All groups share one centre, and each spreads out both ways along 13 directions, with some noise.
In the rows, 128 means zero.
Known rows, each followed by its group:
[100 112 125  91  63 123 124 124  95 136 180 183  92 111 100 156 134 136
 142 113 112 118 114 130 128] : (4)
[137 104 104 136 157  86  89 156  44 109 109  99 137 127 126 150 147 143
  70  88 114 184 118 132 172] : (3)
[171 173 162 151 187 118 122 150 119 112 125  90 123 118 117 102 146 114
  62 137 127 156  97 104 118] : (4)
[ 85 165 134 100 143 137 161 124 125 200 139 148  86 148 143 135 149 101
 168 134 146 136  78 120 129] : (3)
[139 112 134  90 160 135  41 156 155  97 148 118 133 143 147 127 120 106
 110 179 144 125  90 170  69] : (3)
[129 150 151 151 144  99 153 169 109 103 119  88 151 188 158  78 162 153
 104 111 159 159 181 110 144] : (2)
[108 153 158 112 148 129 132  88 121 119 172 108 113 164 167 160 172 120
 133  77  64 109 195  61 175] : (2)
[105 107 141  55 108 128  67 132 125 177 189 113 145 122 146 153 154 104
 111 147 133  77 112 100 108] : (1)
[113 136 139 117 165 149 148 139 151 160 132 140 127 152 155 119 134  99
 152 157 149 127  90 165 100] : (3)
[132 116 164 110 101  64 158 178  92 105 106 138  82 129  88  99 131 184
 103 104 137 189 164  91 137] : (2)
[111  82 133  98  76 149 178 131 132 131 171 176  88 150 106 157 124 126
 144  54 106 146 126  51 138] : (4)
[120 131 111 148 103 140 100  77 134 103 168 135 108 143 113 170  85 155
 162  50  40  95 168  57 145] : (2)
[100 137 154 136 138  26 140 122  87 166  56 154 123 149 139 128 140 148
 161 138 149 168 165 132 168] : (4)
[103 115 103 108 170 136 142 122 164 139 118 115 152  90 119 160  66 183
 154 133  89 116 160 122 114] : (0)
[132 129  74 148  84 174  98  98 127 161 130  43 135 152 150 115 131 114
 121 128 119  94  99  62 152] : (3)
[105 132  95 159 142 185 134 100 131 168 151 127 156 124 159 132  90 119
 183  95 127 104 127 125 139] : (2)
[115 158 110 181  90 145 144  94  86 126 146 169 118  99 114 125 105 143
 166  93 131 141 160 138 173] : (3)
[168 121 137 148  83 109 150 123 124 137 127 113 205 113  97 132 170 117
  51 153 171 109 162 143 149] : (3)
[118 184  88 153 125 151  95 108 131 150 149 114 155 121 118 146 118 109
 113 139 180 148 101 106 143] : (4)
[ 80 124 106  93 157  88 135 123 120 171 112 139 142 132 129 179 149 136
 155 102  90  71  97 120 124] : (1)
[163 101 155 134  77 162 175 118 109 185 124 109  94 118 123  90 129 114
 125 105 142 147 146 100 158] : (0)
[163 122 148 155 122 172 100 111  99 141 159 120 123  98 146 102 116  94
 108 134 145 156 129 133 152] : (0)
[139 120 129 122 153 121 100  90 164 123 106 153 150 117 137 170 134  85
 138 140 125  98 130 154 124] : (2)
[111  87 109 118  81  81 131 166  81 153 117 125 130 151 103 125 113 166
 105 170 151 185  99 152 129] : (0)
[134 151 116 166 170 107  90 108 129  39 123 202 135  94  97 171  88 143
 144 115 106 148 156 202 122] : (1)
[132 155 141 129 162 144 119 101 141 142 138 123 127  94 132 146 121 107
 128 108 123 131 139  86 145] : (0)
[110 145 141  99 198 147  94 133 177 129 137 143 128 146 168 148 121  78
 155  96 182 164 124  80 120] : (4)
[185  91 141 143  76  96  85 139  79  86  99 102 102 127 107 101 130 143
  70 125 138 187 158 132 155] : (3)
[128 139 140  98 173  88 108  78 164 134 118 149 132 130 116 213 155  80
  89 187  88 136  89 126 133] : (4)
[151 103 189 159 145  66 128 112 113 134 104 165 148 141 149 119 140 106
 145 106 105 101 159 123 138] : (4)
[138 121  85 130 117 221  86 140 131  88 198  97 150  98 130 118 102 135
 104 134 128 108 118 155 105] : (4)
[122 156 147 139 165 148 139 101 127  90 156 152 111 151 162 148 175  87
 138 102  82 108 135 128 148] : (0)
[162  97 156 124 119 173 126 137  59 191 141  79  80 117 153  82 120 131
 121 104 124 166 148 155 154] : (1)
[115 120 145 126 162  79 109 161 175  72 108 158 191 105 145 117 123 120
 118 134 192 146 156  48 116] : (1)
[145 104 159  68 107 148 124 105 125 137 180 139 127  67 117 168 172  90
  65 156 125 135 144 118 150] : (4)
[ 99 116 101 128  89 137 136 139 106 179 150 141 151  95 108 122  95 165
 162 107 131  83 122 137 118] : (4)
[136  49 148  91  84 132 136 150  97 142 174 182 132  92 101 147 113 127
  99 138 142 170 125 156 126] : (4)
[ 94  92 145  67  98  95 173 167 124 200 138 135 161 135 125 129 158 145
 127 129 162 101 137 115 118] : (0)
[157 142 143 112 143 139 118 105 137 138 136 121  95 106 101 156 123 109
  82 183 110 168  93 142 125] : (0)
[134 132 163 146 167  55 137 138 132  71  95 159 168 131 138 136 175 107
  96 126 136 131 144 100 141] : (1)
[104 119 137 106 180 152 142 100 147 143 113 168 119 122 188 146 153  68
 185 130 126 109 126 170 137] : (2)
[162 130 105 162  91 108 129 112  92 175  74 139 117 113  76 144 122 109
 112  67 179 173 110 122 172] : (3)
[115 160 119 141 157 134 141 116 213 107 144 161 135 205 104 176  86 128
 166  79 118 125 121  82  88] : (1)
[105 138 125 155  61 138 131 133  68 156 174 168 147 157 156 102 180  89
 148 110 183 107 112 151 156] : (0)
[128  65 140 115 156 117 132 134  67 131 113 126  95 102 155 136 126 134
 129  79  70 159 142 112 171] : (3)
[139 157 124 143 138 120  92 136  89 142 146  92 177 124 146 119 182 101
  84 117 157  89 117 133 140] : (1)
[108 122  62 143 172 117 120 126 119 119  99 115 132 146 112 185  99 147
 124 104  83 156  78 122 138] : (3)
[133  98 149 147 150 128 162 118 129 102  98 154 103 151 161 119 122 125
 172  91  95 137 173 136 144] : (2)
[141 195 134 110 154 118  81 109 127 105 144 118 115  89 101 159 156 109
  69 169 141 155 114 135 136] : (0)
[103 179 121 152 124 138 148 117 132 147 159 138 147 189 144 132 164 103
 141 150 144 107 102 156 124] : (1)
[129  95 152 167 134  60 101 126 121 126 110 154 200 197 168 125 137 112
 149 129 141 103 158 148 125] : (4)
[154  75 129 116  83  85  81 135 118  74 105 154  92 134  93 144  98 154
 123 107 106 156 151 141 119] : (3)
[118 188 107 160 111 181 150  73 100 124 180 129 105 121 120 151 135 136
 126 145  91 144 145 168 174] : (2)
[177 169 155 163 107 138 140 127 124  84 127 106 114 149 121  84 162 126
  86 163 147 149 163 187 134] : (0)
[122 168 134 130 144 126 125 120 149 147 143 156 162  87 103 146 111 124
 130  92 180 130 155  97 133] : (1)
[143 119 134 158 133 137 134 111 114 140 158  91 182 157 155 133 145 124
  95 127 103 112 160 115 156] : (2)
[112 127  66 126 123 152 123 114  84 142 149  53 140 118 118 164 105 184
  85 153  80 169 136 125 171] : (2)
[101  87 109  77 131 107 151 125 138 119 121 134  88 131  99 189 118 163
 122 145  44 136 108 128 121] : (0)
[136 147 142 160 139 177 168 113 108 160 179 135 135 104 124 126 110 130
 119 151 118 148 133 171 143] : (2)
[138 140 121 156 113 117  44 119 110  95 115 167  79 137 114 124  78 124
 174  63 153 165 132 115 126] : (3)
[ 94 131 147 107 237 109 154 175 114 132 129 133 131 166 178 134 154 116
 127 139 117 164  94 162 113] : (3)
[143 131 152 134 141 112 114  98 104  82 154 135 120 113 132 156 160 110
  77 177  73 148 124 134 155] : (3)
[147 154 102 181 110 149  96 105 101 104 124 130 131  72 113 116 103 121
 118 120 155 158 130 127 162] : (1)
[150 125 195 123 124 109 174 110 136 153 127 140 103 166 146 120 186  78
 124  76 118 115 147  58 152] : (0)
[133 152 128 153 163  88 112 131 107  69 115 167 154  99 109 151 140 132
 101 144 130 147 139 188 137] : (1)
[114 107 101 159  30 117 152 137  92 137 169 127 169 182 108 123 136 157
 110  96 148 126 144  86 158] : (4)
[114 111 134 119  80 138 134 120 125 115 160 134 113 169 145 117 151 133
 146 157  98  97 137 148 121] : (3)
[167 144 147 168 190 176 110  97 143  99 153 136 118 139 147 135 107  82
 104 211 100 174  80 208 113] : (0)
[121 134 130 163  99  95 133 135  63 149 105 132 147 120 139  88 130 152
 135 148 180 173 175 174 171] : (4)
[ 89  61 140 117 133 123 216 167 168 112  92 158 126 155 171  87 115 135
 168 193 141 172 118 111 114] : (1)
[118 111 162 106 163  79  64 120 154 111 141 174 175 109 143 159 119 113
 151 106 123  76 166 103 104] : (0)
[ 92 151 105 104 127  65 100 156 127 100 140 135 199 105  96 161 138 174
  97 127 164 116 163 113 125] : (1)
[ 76 112 100 132 132  94  98 125 104 130 117 218 123 118 129 160  92 125
 209  84 140 133 100 137 126] : (0)
[121  73 115  86  77  70  45 161 115  74 132 144 138 132 111 142 135 143
 104 148 129 104 109 140  93] : (2)
[113 127 128 129  52 120 126 160  97 154 162 127 157 110 105  91 121 173
 136  86 179 100 166  80 131] : (2)
[115  99 126 138 151 125 135 107 127 158 159  87 172 185 168 159 129 127
 128  80  63  93 144  39 154] : (2)
[ 89 143 158 143 122 100 158 131 126 154 116 150 148 129 169  88 132 126
 176 117 189 146 173  56 161] : (1)
[121  99 129 106 140 130 100 113 100 120 104 136  95  97 166 133 134 108
 149 115 122 152 147 123 164] : (2)
[125 173  89 133 151 146 101 128  85 164 144  99 128 126 108 152 131 136
 111 125 125 131  89 194 129] : (1)
[153 135 143 166 112 108  97 178  37 130 137 132 134  71 105  66 105 161
  91 168 182 185 122 210 129] : (4)

New rows. What belongs after each?
[140 120 114 127 123  99 124 108  75 142 125 100 142  98 107 172 162 123
  55 122 102 151 116 101 185] : (3)
[159 170 142 191  94 131 129  77 125 115 159  84 153 178 130 123 154 114
  77 167 104 125 147  97 165] : (0)
[140  77 131 123 138 146  79 150  90 154 162 113 156  87 143 114  88 128
 110 129 136 144 111 121 122] : (2)
[131 136 131 183 118 120 170 108  78 170 110 106 115 145 143 111 129 120
 127  91 129 183 130  46 199] : (2)
[ 93 163 136  99 231  79 100 132 129  99 121 152 138  86 140 178 131 130
 124 110 113 152 137  91 141] : (0)
[111 153 100 173  99 145 132 105  97  87 162 107 130 173 150 121 148 140
 124 154  82 122 128 132 158] : (3)
[151 117 122 137  99 214 122 105 126 116 170 130  91 135 146 113 134  91
 145 120 105 100 111 178 122] : (0)
[132 132 140 130 126 138  55 110 102 126 192 144 144 143 158 143 155  64
 108 138 135 110  86 125 129] : (0)
[110 173 120 103 155 104 129 150 104 133  81  99 110 103 138 113 157 137
 112 138 199 196 154 123 165] : (2)
[142 153  92 140 157 149 101 146  86 155 129  81 149  97 111 130 123 142
  96 102 142 127 107 176 132] : (1)
[102  81 135  79 147 144 146 152 127 173 123 131 114  66 141 116  78 164
 173 102 127 138 159 101 123] : (3)
[170 132 136 170 154  91  38 125  66  82 100  92 142 103 160 106 161  90
  79 102 132 131 121  98 165] : (1)
[118 182 139 173 126 113 113 119  98 114 118 207 112 127 136 110 146  83
 177  92 195 146 117 163 145] : (0)
[143  77 197  83 114 125 136 114  93 137 161 146 103  73 152 119 164 111
 107 145  90 124 175 117 156] : (3)
[129 133 158 141  88 151 213 102 112 190 164 143 128 160 137 126 185  89
 116 159 124 121 107 143 160] : (0)
[156 122 210 131 119  80 189 126 155 135 130 120 159 215 149 113 201 104
  90 146 115 100 172 104 131] : (0)
[119 105  95 106  92 134  82 142 115 112 108 134 130  68 121 109 101 155
 155 116 172 120 164 157 125] : (2)
[123 117  94 161 172 120 127 132  41 121 118 118 118 146 149 154 149 121
 105  91  90 175  88 168 180] : (3)
[ 84 142 115 107 144  81 128 171 119 134 121 126 147 178 139 133 151 141
 134 101 163 133 113  97 120] : (0)
[140 162 124 179 110 110 154 113 112 112  97 126  85 171 105 120 129 131
 120 129 129 189 115 123 159] : (0)
[129 152 194  86 149  71 110 147 155 115 134 172 124 135 123 134 169 100
 121 107 160 115 141  90 102] : (2)
[137 117 155 145 177 146 112 132 113  81 160 126 137 184 193 116 157  98
 122 153  96 135 135 182 127] : (2)
[139 153 143 119 129  57 128 137 180 116  73 174 127 125  72 145 124 126
 130 122 176 129 119 118  93] : (2)
[101 130  92  91 136 129 156 146 125 136  98 116  57 145 107 148 127 152
 143  83 108 166  91  95 131] : (0)
[133 112 185 102 105 112 125 154  82 115 172 120 121 157 168  91 198 115
  87 177 130 128 150 169 133] : (3)
[ 81 143 122 121 149 117 184 137 145 167 131 148 138 186 134 148 126 157
 182  99 118 107 137 138 117] : (1)
[100 172 136  99 151 136 137 140  88 168 164 113 103 101 132 132 146 130
 100 145 150 184 111 109 154] : (2)
[ 85 154  84 108  86 115 140 123  98 186 128 115 148  66 103 141 139 143
 113 150 171 132 105  84 166] : (1)
[152  90 175 127 109 115 118 159 136 144 177 147 188 113 111 102  99 148
 121  88 145  81 168 103  86] : (2)
[133 206 105 179 200 147  96 126 135 130 118 105 140 113 131 112 102 124
 136 157 136 121  72 167  99] : (4)
[145 111 102 172  60 181 159 113 127 130 204 166 139 147  74 160 107 101
  91 104 132 156  65  94 132] : (4)
[109 166 172 138 153 121 100 125  91 101 159 196  73 116 150 113 113 122
 179 106 134 173 153 143 137] : (3)
[132 114 135 128 145 149 163 133 124 157  98 144 134  81 137 109 113 122
 150 140 166 154 147 179 141] : (2)
[167 105 164 184 126 168 100  74 123 132 161 185 152 101 164 121 122  49
 157 122 125  91 132 169 140] : (2)
[106 126 116 133 133 112 146 152  90 123 113 114  92 165 139 114 122 165
 140 112 114 175 129 117 145] : (3)
[188 124 175 136  94 133 115  91 176 152 130 107 153 103 103 114 105 125
 104 162 135  97 185 122 112] : (0)
[135 128 158 138  92  84 164 113  90 170 103 160 107 111 111 126 162 100
 108 134 155 166 110  92 175] : (2)
[ 99 172 155  96 150  96 165 173  95 179 124 106 135 104 135  87 172 156
 119 160 173 124 137 158 129] : (4)
[127 139 127 152 129 137 188 154 112 182 130 107 179 119 123  95 132 146
 110 141 169 129 128 141 132] : (4)
[143  93 110 149 126 143 144  95 137 101 126 120 154  77 116 155  97 145
 106 149  71 124 152 122 151] : (3)
[153 178 129 161  99 147 142 110 102 153 146 113 168  88 119 113 187  76
  65 156 190 120 100 128 164] : (1)
[127 161 110 137 151 159  70 107 132  48 183 121 151 125 143 155 143 125
 108 170  84  98 136 194 115] : (0)
[116 108 161 108  88  87 171 170  83 163 153 156 145 145 115 116 166 135
  90 146 182 173 133 139 143] : (4)
[126 193 142 157 116  91 134 136  95 168 152 118 168 132 108 110 172 125
  91 152 152  88  96 131 123] : (4)
[144 177 120 143 195 138 126 132 131 162 115 132 135  94  79 158  72 157
 137  32 151 157 157 141 126] : (1)
[113 128 127  83  99 119  80 138 119 119 157 156 142  97 125 141 162 110
 112 175 164 102 111 185 106] : (2)
[ 84 175 129 119 133  68 192 157  92 191 104 102 131 163 109 126 150 182
 122 101 158 172 161  91 167] : (1)
[131 146 148 160 140 126 158 133 106 140 136 133 146 154 146 104 152 125
 140 106 144 123 159 157 143] : (1)
[117 159 177 100 189  90  95 148 156  78 149 141 127 198 166 138 179 100
 123 118 125 116 135 112 100] : (2)
[ 89 184 119 145 172 104 127 151 114 125 129 160 160 136 139 127 144 121
 139 144 188 156 109 164 127] : (0)
[ 78 160 109 146 209  95 106 168  94 129 110 139 181  98 161 115 101 154
 157  90 195 175 149 101 149] : (0)
[188  67 127 179 157 116 133 100 135  83  68 119 134 141 128 148 112 106
  99  98  71 154 131 118 153] : (3)
[144 126 190 104 155  71  84 156 140  83 117 187  84 130 117 122 130 106
 130 105 141 157 115 103  94] : (2)
[ 92 159 100 108 111 159 183 139 131 152 154 147  85 141  92 154 125 135
 130 116 146 179  79  96 136] : (4)
[181 154 160 133 126 144 134 141 108 147 167  85 124 167  91 131 147 135
  56  85 133 157 159 140 135] : (1)
[118 204 127 174 165 119 147 121 121 141 126 141 154 158 129 130 147 117
 137 105 162 130 128 148 141] : (1)
[115 174 157 161 112  73 138 112 109 126 127 132 143 184 153 117 191 104
 118 119 150 130 150  67 168] : (1)
[155 119 169 107 140 152 113 130 135 128 157 119 123 131 152 117 158  89
 105 120 129 115 136 123 122] : (0)
[109 169 143 153 136  79  89 104 113  95 112 180 162  57 149 118 152  82
 128 168 193 147 130  83 167] : (1)
[118 152 167 121 149 118 119 130 119 157 154 148 138 130 147 121 131 122
 147 112 160 136 165 128 133] : (1)
[143 170 130 136 157 185 128  99 129 191 164 139 101 135 106 159  97 113
 155  68 115 123 119 172 121] : (1)
[106 119  98 111  92  85 135 148  81 108 119  97 130 108  99 136 131 201
  94 127 113 160 169 109 164] : (0)
[ 88 114  89  97 159 135 167 163  89 126 130 115 102 125 125 149 127 169
 106 163 103 193  89 168 138] : (0)
[150 157 158 163 195  93 115 148  97 111 105 122 160 144 150 110 155 121
 112  79 147 136 160 149 140] : (1)
[126 106 130 145  83 163 136 104 100 150 150 129 116 134 164 102 144 103
 151 139 121 107 124 136 151] : (1)
[ 76 127 101 119 108  97 149 172  87 191 122 159 147 139 117 120 102 166
 154 138 215 191 114 159 133] : (4)
[144  52  99 132  68 130 154 111 118  82 117 149 133  83 102 154 135 134
 106 131  65  94 124 140 145] : (1)
[144 194 155 146 145 157 149 120 114 155 163  98 160 108 145 101 173 104
  80 166 177 142 146 140 156] : (0)
[116 130 138 111 127 102 112 172 111 161 111 118 134 144 142  98 141 123
 135  69 202 143 130  72 127] : (0)
[124 122 155  91 119 130 117 114 135 145 149 152 112  60 115 138 106 132
 131 153 132 135 149 115 126] : (3)
[101  96 115 126  70 139 130 152  60 138 160 177 126 126 140 109 151 124
 152 124 161 130 114 196 140] : (0)
[ 73 142 134 151 140  94 129 113 180  75 114 200 158 146 177 122 125  93
 191 177 165 128 117  70 123] : (1)
[146  94 187 126 126  81 138 121 120 168 112 142 149 113 144 119 138 108
 132  53 143 119 190  30 165] : (4)
[174 123 169 139 132 130  97 116  92 118 147 125 142 106 154 116 192  61
  74 150 132 109 111 160 144] : (1)
[120 132 116 145 110 147 131 116 152  96 141 155 120 135 126 126 106 119
 137 171 142 162 108 124 124] : (1)
[120 180 153 151 129 109 185 101 150 132 113 140 103 106 101 126 115 148
 128 154 127 182 156  60 159] : (3)
[134  60 116 120 164 108  90 147  73  97 125 134 145 102 142 156 115 144
 112  75  83 140 147 149 147] : (3)
[125 147 162 123 117 150 161 126  75 144 160 129 135  70 157  99 185 112
 118  79 157 118 193 105 188] : (0)
[146 119 159 118 111 101  89  74 126 121 129 118 145 110 154 152 166  96
 111 103 114  95 202  61 181] : (4)
[137  98 195  98 154 121 169 151 115  99 155 153 114 127 159 105 170 123
 100 206 101 154 150 205 119] : (3)
[143 167 143 120 126 113 148 133 113 135 143 118 103 145  79 150 138 145
  68 146 138 202 127 138 141] : (1)
[102 183  87 142 131 106 127 134 152 141 108 105 166 130  97 134  98 176
 138 137 167 127 144 112 119] : (0)
[ 80 158 117 113 121 126 141 113  86 172 183 100 159 134 158 150 189 121
 111 124 102  87 124  71 173] : (3)
[158 122 136  92 123 144  65 138 105 138 183 107 142  98  97 155 117 146
  84  89 124 113 164 156 115] : (1)
[110  81 153  61 110 111  81 180 103 126 142 161 130  84 151  97 147 119
 137 138 184 115 133 153 101] : (2)
